There are 9 hidden switches. A switch that is on adds its own fixed numbers to the row, and there is some noise. The rows also spread widely along 13 directions, which tell nothing about the answers.
Some rows, each with its switches (1 for on, 0 for off) after it:
[  8  16 -16 -12 -21  -2  -8  26  -3  28 -16  -8  -8   7  -2  -1  12   8
 -10  15  -2  -6   3   2  -4  12  18  -7  -8  -2 -35 -34  12  21  24  33
   7   3   7  -8  25] | 0 1 1 1 1 1 0 0 1
[ -4  14  -7  -3 -25  -1   6  19 -13  -4   9   4  22  17   7 -11 -26  13
   5 -13 -14  17  19  13  11 -12  -8 -10  -2  -5   2   5 -12  12  23  13
 -21   6 -10 -16 -11] | 0 0 0 1 1 1 1 0 1
[ -1   0 -13 -39 -14   5  -6   7  -9   1   0  -2  -1   2   7  12 -20 -26
  10  -8 -10  -5   6 -12   4 -15  34   7   8 -20  14   2  -5   0 -13   7
  -9   1  13  -7  -5] | 0 0 0 1 0 1 0 1 0
[-14   1   6  -8  -5   5   2   6   2   5  -6 -24   4  13   7   1  13  -2
  11  11 -15 -21  10  12   4 -13  -9 -12 -11   8   3 -12  -9   5  11  22
   4   8  -4  -6   4] | 0 0 1 1 1 0 1 0 0
[  5   1   7  -1 -25 -11  18  12  16   4   9   6   4 -24   6 -22   6  14
   8   9  15  13   9  25   4 -12  -7 -11  27   3 -24  17   1   0 -29  -2
  24 -13  14  -5  -7] | 0 1 0 0 1 0 0 1 0
[-18  15   3 -14 -24 -18  -6 -11   1 -13   1 -12  -3 -17  -9   0  14  -4
  16   4   6 -21  -5  10 -18   6   7   6   4  -3  -6  -2  -3   9  -6   7
  17 -10   9  -2  -2] | 0 1 1 0 1 1 0 1 1
[ 10  12 -21   3 -16  -8   4   3  -6 -22   0   7   8  -8   7 -17 -10   5
  -2   1  17  11   5   9  13   8   8  -5  13 -25  -8  14  -3  13  -2  13
   3  -8  19   7 -17] | 0 1 0 0 0 0 1 1 1
[ -7  16  -3  16 -21  -7   1  16 -18 -17   7   0  19  23   9  -9 -13  21
  -6  -2   0   8   0  16   7   1 -26 -10  -2  13 -11  -4 -26  20  12  26
  -6  -5  -7  -4 -20] | 0 0 1 1 0 1 1 0 1
[ -2  10   6  -1 -14   0  -5  10  21   3   8 -11   3  -5  -6 -16   8  -6
  21 -10  11 -26  16 -17  -8 -13   8  -2   6 -26  -2  18  14  15  -6  -8
  12  -2  15   9   3] | 1 0 0 1 0 1 1 0 1
[ 13  -2   2 -12 -12  -1   8   3 -13   2  11  -3  -9 -10  -3   1 -10  -6
  -5   7 -10  22  -2  19   1  -5   5  -7   7   5 -16  -6  -5   5 -14   4
  -2   1  10  -5  -3] | 1 1 0 1 0 1 0 0 0
[  4  -3   8 -19   4   4  13  -1  -6  13  13 -18  -1  15   5   0  -9 -19
  12   5 -22  -6  23  10  18 -25  -9   5 -12   8  15  -6  -1 -12   7  -4
 -19  30   1  10   7] | 0 0 0 1 0 1 1 0 1
[-13  11  18 -11 -24 -14  -5  22  20  17 -10  -1  -1  -1 -10 -12  16   8
  19  -3   3 -20  23  -2 -12 -22   5   4  -4  11 -12  -5  11  14   1  -3
   6  12  -9  -4  20] | 1 0 1 1 1 0 0 0 1
[ -2  15  11  12 -22 -17  16   1   0  -1  17  -3   5   0   3  -7  -7  11
 -12   4  14   5   4  19 -19 -11 -24 -14   6  12 -32  -4   2   8 -18  15
  15  -6  15 -12 -10] | 0 0 0 0 1 1 1 0 0
[-10  11   2  -5  -5 -13  13 -26  -1 -15  12  -9   2 -16  -2  -1   0  -7
   7   2   0 -17  12  24 -12  -9 -16  -8  -8  -9   9  -1  -4  14  10  12
  -5   3  13  -9 -11] | 0 0 0 1 0 0 0 0 1
[  7  -6  13  15  -8   4  18   0  -7 -26  12 -17  -6   8 -21 -27   4  -9
 -11   9  -8   9   4  15   6 -12 -21 -26  -8  15  -1   5 -11  25 -10   3
   1  17   6  18  -2] | 0 0 0 1 1 1 1 1 1
[ 10  -3   0 -27  -1   6   6   6 -21  10  12  -9  -4 -10   8   8  -9 -17
  26   3  -7  -4   2   9  17 -16  -3  20  16 -19   8  21  -4  -9 -11  -3
   2 -17  13  10 -13] | 0 0 0 1 1 0 0 1 1
[  5  -5   9 -29  -4   0   5 -10  -2   6   1 -20 -20 -17 -20   0  10 -40
  10   2 -10  -7  -3   6 -14 -18  22  -5   7  -8  -6   7  15   8 -18  -7
  19  -9  27   7   8] | 0 0 1 0 1 0 1 1 1
[ 17  -8 -10   6 -13  16 -17  40 -10   5 -14  -4  -1  11   6 -24   5  12
   5  12   7   7  -6 -15  33   2  15   5  17  -3  -8  10 -11   5 -17   2
  14  -5   1  24   1] | 1 0 0 0 0 1 0 0 1
[  2  -7  10 -24  -7   3  15  24  -9  22  16  -9   7  10  28   5 -14   2
  19  14 -12   5  15  17  29 -26 -11  16  15   8  -4   1  -9 -32 -26   4
  -3  13  -8   5  -3] | 0 1 0 1 1 0 1 0 1
[  4   4   8  15 -12  12   6  26 -20  -6  17  -6  16  16   2 -16  -8  12
   6  -5 -14  19   0  18  18  -8 -25  -8   5   2 -15  21 -16  10   7   7
   1 -16  -6  -1 -21] | 0 1 1 0 1 0 1 0 1
[ 14  10  10  19  -1  -1   8  -6 -20 -26  28 -14  -7   2 -14  -9   0  -9
  -4   4  -2   0 -10   4  -3   8 -26  -1 -10  -8 -11   8  -4  19  -6   2
  -4  -2  13  23 -13] | 1 1 0 1 0 1 1 1 1
[  4   1 -17 -16 -12   2   0  -4 -19  -9   8  -2   5  -1  13   4 -22 -13
  -4  -1  -1   8  -1   5   6  -1  15  -3  13 -18   2   1  -9  -3 -11  17
  -1  -5  20  -8 -20] | 0 0 0 0 0 1 0 0 0
[  9   2 -24 -26 -13  -6  -8  14  -3  14 -27   2  -2   7  14  -9   2   3
   6  17   1   2  14   7  33   5  24   9  -2   7   0 -14  -3   0  15  11
  -7  17   4   7  12] | 0 1 1 0 0 1 0 0 0
[-12  33   4  -7 -26 -22   4   6   8   9  23   6  15 -12  13   4   1  22
  16 -11  -5  -5  19   7 -14   6   7  13   4 -21 -20  -4  15 -15  17   0
  -8  -2  -7 -16  -3] | 0 1 1 0 0 0 0 1 0
[ -5  17  11  21 -12 -17   8  -1   2 -11  10 -20   3   3   8 -18  17  29
   9  23  10 -22   9   5  12   9 -28   6 -10   4  -2 -10  -3  -6   0   7
   1  21 -11  25   1] | 0 0 0 1 1 1 1 0 0
[ 11  27 -10  -4 -12  -8  -9   7 -24   7  12  -2   2   2  -1   3 -11   6
   6  -7  -4  -7   9 -10  -6  14   7  22 -11 -34 -11  -5  19   1  32   5
 -19   0   3   0  -1] | 1 0 0 0 1 1 0 0 1
[ -6   2  21  -2 -12   9  -1  24  -1  22  14 -20   1  10  -5  -5  13   0
  17   0 -13 -14   4   0  -1 -17 -12   0   2   7 -11   2   0   5   0   0
  12  -5  -5   3   7] | 0 0 1 1 1 1 0 0 1

New rows. What belongs after each?
[ 18   9 -18  -9 -19 -10 -10  37 -17  11 -19  12   3  23  15  -9 -21  16
  -7   9  18  11   5  -3  21   0   4  16   2   7 -28  -7  -3   6  -5  20
  -3   2   5   4   3] | 1 1 0 0 1 1 1 0 1
[  1  -3 -20  -1  -1   8  -4   0  -5 -29 -19   0   8  18   1 -15 -10  -6
 -12   3  -5  -3  16   7  17  -1   5 -19 -24  -2  15  -6 -17  26  20  26
 -20  27   5  -8  -8] | 1 1 0 0 0 0 0 0 0
[  5   4  -9 -20 -10  11 -19  29 -31  13  -6 -12  -1  20   4  16 -12 -12
   9   0  -9  -6 -16  -4   3  -2   5  12   1  -4 -15  -1 -10  15  -1  24
   6 -25   9  -4  -6] | 1 1 1 1 1 1 1 0 1
[  4  -1 -18  -7 -14  12   0   7 -41 -22   6 -13   5   9   3  -2 -20  -1
  -7   9 -21  27 -11  12  21   9  12 -14   4 -13   7  -6 -23   5   8  24
 -12   2  -4   4 -15] | 0 0 0 1 1 1 1 0 1
[ -8  17 -15 -11  -6  -2  -5 -10 -21 -10   6 -15   8  -7  15  16   4  -1
  17   8  -2 -27  -9  13   0  19 -11  13   0 -29  -2   4 -10  -1  16  27
   5 -27  14  -6 -25] | 0 1 1 0 1 0 0 1 0
[ 17  12 -10  -5  -7 -13 -12  11 -21  13 -23  -7 -16   5  -8  -4  15   4
   0  16   3  -4  -8   6   8  15  -2  16 -11  16 -19 -17  -2  17  22   8
   1  -5   6  15  16] | 1 0 1 0 0 1 0 1 1
[-16   5   7  -8 -32 -13   9  11  13  -8  11  -9   9 -10  15 -12   6  19
  14  15   0   7   9   6  14  -5  17  -4  22   3   3  -6 -12 -23 -32  -2
   7  20 -14  10   2] | 0 0 0 1 0 1 1 1 0
[ -3  -8   2 -22   2  20  -6  16 -34  -4   6 -16   1  19  12  12 -15 -11
  13   8 -25  -6  -1  -1  28 -11   0  20 -10   0  18  -3 -20 -13  -8  15
 -17  13 -15   8  -8] | 0 1 0 1 1 0 0 0 1
[ -5   2  31  -6  -9  -3  -5  21 -18  11  11  -9  -8   9  -2  11   3   1
  11   3 -10  -3 -11   9  -7 -18 -20  20  -5  32 -20  -6 -13  -1 -25   2
   6  -7 -14   3   1] | 1 1 1 1 0 0 0 0 1
[  5   9 -13   5   1  -3   7 -21  -7 -10  12 -24   7 -12  14  -6  10   5
  13  19  -3 -11   4  16  15  22  -6  -3   2 -29   8   3  -1 -10  18   7
   0   1  12  12 -14] | 1 0 0 0 0 1 1 0 0
[  6  19 -21 -16 -17 -11  -5   8   1  20 -18  -8   4  -5  11  -8   9  13
  25  10   6 -13  13  12  19   8   3   5   3 -18  -1   1   7  13  38   9
   4 -13  10   2   5] | 0 0 1 1 1 1 1 0 0
[ -3  -9  -1  17 -11  22 -12  23  14 -12 -12 -22   8   3  -7 -37  31   9
  24  11   6 -24   1  -6  28   4  -3 -20   7 -14  12  25 -17  29   3   2
  26  -8   1  22  -6] | 1 0 1 1 1 1 0 0 0
[-23   5  -1   5 -14   7  -1  15  28   6   1 -15  17  15  19  -9  17  12
   7  11   5 -39  19   1   3  -6 -12 -13  -6   2  -3 -12 -10   8   2  31
  12  17   1 -10   5] | 0 1 0 1 0 1 0 0 1
[ -7   7  -1  11  -8   4   4   0   0   0   1 -10   9   5   5  -2   4   7
 -11   4  -5  -8   3  22 -13  -5 -17 -21  -9   7 -14 -12  -9  16  10  28
   8  -7   8 -25  -6] | 0 0 0 0 0 0 0 0 0
[-16  -4  24  -1 -21  -6   6  10   2 -19   6 -11  -2  16 -13 -15   2  -8
  -4   1 -11   7   4   7  -3 -25  -1 -18  -3  38   0  -8 -20  11 -28   2
   2  24 -10  10   5] | 0 0 1 1 0 1 1 1 1
[  9  16   3  20 -18   3   1  26 -18  -7  26   4  12  21  -4  -8 -23  10
 -17 -20  -6  18   1  -6 -14  -4 -11 -12  -2 -11 -28   1  -2  22   4  15
  -9  -8   4 -10 -15] | 1 0 0 1 0 1 1 0 1
[ 11   0  -7   2 -18  -1   9  22  -9 -15  12   4   4  16   5 -13 -20  -2
 -19   2   4  19   5  -5   7  -7  11 -14  14  -5 -18  -5  -9   5 -29  17
  -4  15  11   9  -9] | 1 0 0 1 0 1 1 1 1
[ -4   5  -6 -11  -8   4   9  -3 -31 -18  32  -4  12   2  12  15 -28 -17
  -7  -7  -3   3  -8  13 -12  -1  -3  -4  18 -29 -15   6  -8  -3 -18  33
   1 -20  26 -15 -40] | 0 1 1 0 1 0 0 0 1
[ 18  14  -4   5 -10  -3  -5  11  -5  10  -8 -17 -17 -11 -12  -6  22  10
   0  17  -2  -5  -6  -4  -3  15  11  -1  -8 -18 -23 -13  16  13  12   7
   8  -7   4  12  19] | 1 0 0 1 1 0 1 1 0
[-18   0  22   0 -14   2   0  15  23  25 -11 -23   6  10  -8 -19  26   8
  23   7 -15 -21  24  17   3 -27 -19 -11 -19  34   4  -2  -5  11  20  -7
  11  14 -15  -9  26] | 0 0 0 0 1 1 1 0 1
[-10  -7  37  15 -13  10  13  10   0 -20  26 -11   3   9 -27 -20   4 -14
  -3 -15 -13   7   0   9 -17 -32 -23 -23   0  18 -10  20 -11  20 -25  -5
  12  -2   1  -1 -13] | 0 0 1 0 1 0 0 1 1
[ -5  -2   7   1  -8  20  -6  24   8  10   3 -26   6  14   3 -20  23   4
  24   8 -18 -25  15 -13  25  -3   2  -2  -4 -14  14   5  -1  -1  16  -2
   2  17 -14  19   8] | 0 0 1 1 1 1 0 0 0
[ 10  -6  -2 -17  -6  10 -11  20 -22  12 -14 -18 -12   5   0  -1  10  -5
  19  19  -6 -10 -10   1  26  -3  -3  17   2   7   5   3 -15   5  -5   3
   9  -9  -1  22   7] | 0 0 0 1 1 1 0 1 1
[  6  -6  19   2 -10   4  -4  28  -5  -2  -4 -17 -14  23 -12 -15  13  -6
   2  10  -3  -6  -6 -15   9 -13  -3   1  -4  22 -12  -3  -8  10 -31  -3
  12  13  -4  30  11] | 1 0 1 1 1 1 1 1 0
[  1  17  -9  27 -12  -7 -17  13 -26 -40 -10   0   5  14  -2 -15  -1  18
  -9   3  19  -4 -20  -7   6  22 -10   4  -6  -4 -16   2 -18  27  -3  25
   5 -12   0  19 -21] | 1 1 1 0 0 0 1 0 1
[ -8   8   7   9 -20  -4  17  -1   3 -16  25 -18  15  -4   2 -17  10  15
   4  11 -17  12  12  19   5  11   2 -25   9  -9  -6  -3  -6 -14   5   5
   0  18  -6   4  -9] | 1 0 1 0 1 1 1 1 0
[ -8  11  20  -8 -21 -22   6   2  15  16   5 -12  -9 -12   2  -7  24  14
  13  18   1 -12  12   7  -2  -5   4   7   3  19 -11 -21   8 -14 -13  -8
   8  22  -9  13  22] | 0 0 1 1 0 1 0 0 0
[ 20   8  -9  -2 -12   5  -7  15 -13   7  -5 -11 -14   8  -9  -3   2  -4
 -18   6 -15  15  -7  -6   1   8  23  -8 -13   2 -25 -21   6  11   9  10
  -1   6   5   2  20] | 0 1 0 0 0 1 1 1 0
[  0  20   0 -27 -21 -18  -1  -1 -33   4  16  -1  -9  -7  -3  20 -24  -5
  -5  -4 -13  13  -1   4 -19  -3  21  15  -3  -6 -12 -25   8  -7  -1  10
 -19   7  -2 -10   2] | 0 0 0 1 1 1 0 0 1
[ 23  14  11  32  -6  -3  23   8  -3   5  44  -8   6  -4   4 -27   3  17
   2   6  11   1  13   5   9   4 -35   4  12 -27 -26  20  20  -6  -1  -8
   4  -1  16  27 -15] | 0 0 0 0 1 1 0 0 1
[ 15   5 -18 -11   1  13 -10  -5 -24  -6  -2 -22 -14   1 -19   4   8 -31
  -4   4 -13 -13 -11  -9  -8  20  21  -5  -7 -35  -6  -4   9  22  21  17
   2  -9  28  11  -2] | 1 0 1 0 1 1 0 1 1
[  5  -2   7   7  -7   1   7  -4 -13 -35  24  -3   6   8  -5 -16 -19 -20
  -4 -12   7   7  -2  -4  -1 -10  -2 -11  13 -15  -1  24  -7  11 -29   0
   3  -2  23  14 -34] | 1 0 1 0 0 1 1 0 0
[ -7   3  -5 -13  -3  -2   1 -24 -34 -32   8 -13  -5   1  -4  18 -19 -20
  -8   6 -15  -2 -15  19  -5   3  -6  -3 -16   6  12 -14 -24  15  -1  23
 -15   4   7  -8 -19] | 0 1 0 1 0 1 0 0 0
[ -4  -3   2   3  -5  -2 -11  10 -20 -17 -10 -14  -8  11   5  -1  12   4
  -4  23   5 -15 -18  -2   9   7  -2   5   1  13  -5 -19 -21   4 -26  28
  10   7  -4  22  -4] | 1 0 1 1 0 0 0 0 1
[ -8  11   1   9 -25 -12 -10   8  -3 -39  -4  -7   6   2  -3 -26   5  17
   6  11  10   0  -1  -9  16  17  19  -2   2  -6   4  -1 -11   3 -13   3
   0  22 -12  25  -7] | 1 1 1 0 1 1 1 0 0
[  3  11  -3  -5 -27 -15  -4  16  -3 -25   1  12  -2   4   0 -20 -13   7
  -1  -3  15   5  10 -24  13  -4  27  11   4  -9   5  -1  -3   3 -26  -6
 -14  28  -7  25  -1] | 0 0 0 1 0 1 0 1 0
[  2  -2   6  -7 -12   8   9  29  17  39   3 -20   4  14   9 -15  18   4
  14  15  -7 -13  21   7  13 -17  -8  -8  10   5 -18  -5   9  -2   4   8
  17   8   5   5  17] | 0 0 1 1 1 1 1 0 1
[  7  12  15   6 -25  -8  -8  20  15  -8  -7   2 -10  -7 -25 -32  11   7
   8 -12   2   9  12 -23   1 -15  31   1  -7  -3  -3  10  15  15  -8 -31
   1  16 -12  18  22] | 0 0 0 0 0 0 1 1 0
[-14  17  29  25 -24  -9  12  13  12 -13  43  -7  17   7  -2 -24   7  18
   8 -10   5 -12  17  -6 -10  -6 -21   1   4 -10 -17  12   9  -4 -13  -5
   3  16  -6  13 -13] | 0 1 1 0 1 1 0 0 1
[ 18  21 -12  11   0  -7  -7   3 -20  10 -17 -18 -19   1  -9   3  25   6
 -10  20   1 -15 -18   8  -6  24 -13   2 -18  -1 -30 -24   7  28  33  26
  10 -20  12  14  17] | 0 0 1 1 0 0 1 1 1
[  6  -4  21 -10  -3  14   0  -3 -31   3  27 -22 -12 -19 -11   7  -1 -15
  16  -1 -33  18 -15  10   2 -10  12  10   9  -8   4  11  -2 -17 -14 -22
   2 -13  -6   9  -4] | 0 0 0 0 0 0 0 0 1
[ 26  -9  -5 -10   6  25  -4  33  -8  33  -3 -11   0  18   0 -18  -1 -10
  26  -1 -11 -10  20  -4  36 -19 -15  13  -5 -14   5  27   5  16  25 -12
  -6  -5  10  15   5] | 1 0 0 1 1 1 0 0 1
[ 24   4   3  -2 -11  -3   2  21  -3  32  -4  -4 -12 -13   5 -11  12  18
   9  16   0  10   4   9  18  -4   0  11   9   3 -22  -4  10  -3  -3  -8
   7  -6  -1  13  17] | 0 0 0 1 0 0 0 0 0
[  0  -1  19  27  -5  11  10  11  13 -13  28 -18   8   2   3 -17  11   4
   1   6   5 -13   1  -2  -1  -8 -22 -18   8 -12 -17  14  -4   8 -32   8
  19  -3  10  10 -14] | 1 1 0 1 0 0 1 0 0
[-10   9  -6   8 -17  -1   7  -4 -11 -52  12   0  12   9 -10 -17 -11  -3
 -10 -10  -3  -1   6  -1  -2   2   3 -23  -7 -24  10   6 -14  27   4  22
 -16  15   3   3 -26] | 0 0 1 1 1 0 0 1 0
[-12  22  -2 -15  -8 -30   1 -33 -12 -26   3 -10  -4  -5   4   8  -9  -9
   6   9  13 -27   5   9 -12   5  -7  19 -21  -6   9 -11   2   0   1  13
 -11  16  13   3 -10] | 0 1 0 0 1 1 1 0 0
[ -4   9  -3   3 -18  -7   1   6 -18 -31  20  -5   7   6   9  -9 -13  -2
  -1   0  13   0  -8 -11   8   6   8   3  20 -20  -2   7 -11  -1 -31  12
   3   0  10  26 -25] | 0 0 1 1 0 1 1 0 1
[ -4   0   1 -17 -13  -9  -6  25  -2  15 -21   4   5  11  19  -5  -2  16
  16  15  14 -14  13  12  20 -16 -12  22  -1  23  -8  -2 -13  -7 -15  13
   4   7  -5  -2   4] | 1 1 0 0 1 0 0 0 1
[  6  -7   1  -6 -20   1   5  34  -4 -22 -10   6   3  22  -6 -33  -9   3
  -2   4  -4  21  18  -7  32 -15  19 -10   4   8   4   3 -13   8 -16   1
 -15  38 -15  27   2] | 1 0 1 1 1 0 1 1 1
[ -5   0  -3 -13 -16   7   0  19  -2  -4   6   2  16  10  14 -12 -16   4
  19  -5  -9   4  19   4  30 -16   2   5   3  -4  19  15 -20   0   0  -2
 -15  13 -11  -1 -11] | 0 1 0 1 0 1 0 0 0
[ -5  14   3   8 -27  15  -6  23   3   7  20 -15  13  -3  -9 -14   5   3
  12 -15 -13   5  -1  -5 -12   3  15 -17  13 -29 -23  15   9  16  13   2
  18 -24   6 -11  -3] | 0 1 1 0 1 1 1 0 1
[  2  -7  -6 -18 -13  14   6   8  -8   4   0 -10   3   5 -13  -9  -7 -18
  -1  -4 -25  13  12  16   4 -17  12 -22  -2   0   4   4  -7  16  15   6
  -4   3  10 -17   2] | 0 0 0 0 1 1 0 1 1
[ -4  23   5  16 -31 -25  20   3   6   5  24   3  15 -26  13 -11   8  40
   3   8  13   9   6  33 -14   7 -23 -11  23  -8 -37   3   4  -5  -4  12
  20 -23   6 -20 -14] | 0 0 0 0 1 0 0 1 0
[ -4  11 -11  14 -11  10   5  18  13  -2  14  -8  27  22  10 -18  -1   0
   8 -10   9 -27  19  -2   0  -5 -22 -22   7 -35 -10  21   0  29  21  29
   8 -14  24  -8 -23] | 1 0 1 1 1 1 1 0 1
[-18   1   0  -2 -22  21 -12  35   5 -11  -3  -2  20  22  -9 -12  -6  -3
   3 -20 -12  -7   9  -6  -8 -18   7 -26  -4  -9  -4  10 -16  39   7  26
   2  -6  -2 -26 -10] | 1 1 1 1 1 0 0 0 1
[ 11 -25  -6 -26  -7  21 -12  30  -8  13 -27  -9 -11  11   2  -8   1 -22
   2  12   2   1  -8  -9  23 -22  29  -3  20   8  -5   7 -10   7 -38  10
  26 -10  17   9   3] | 0 0 1 0 1 0 0 0 0
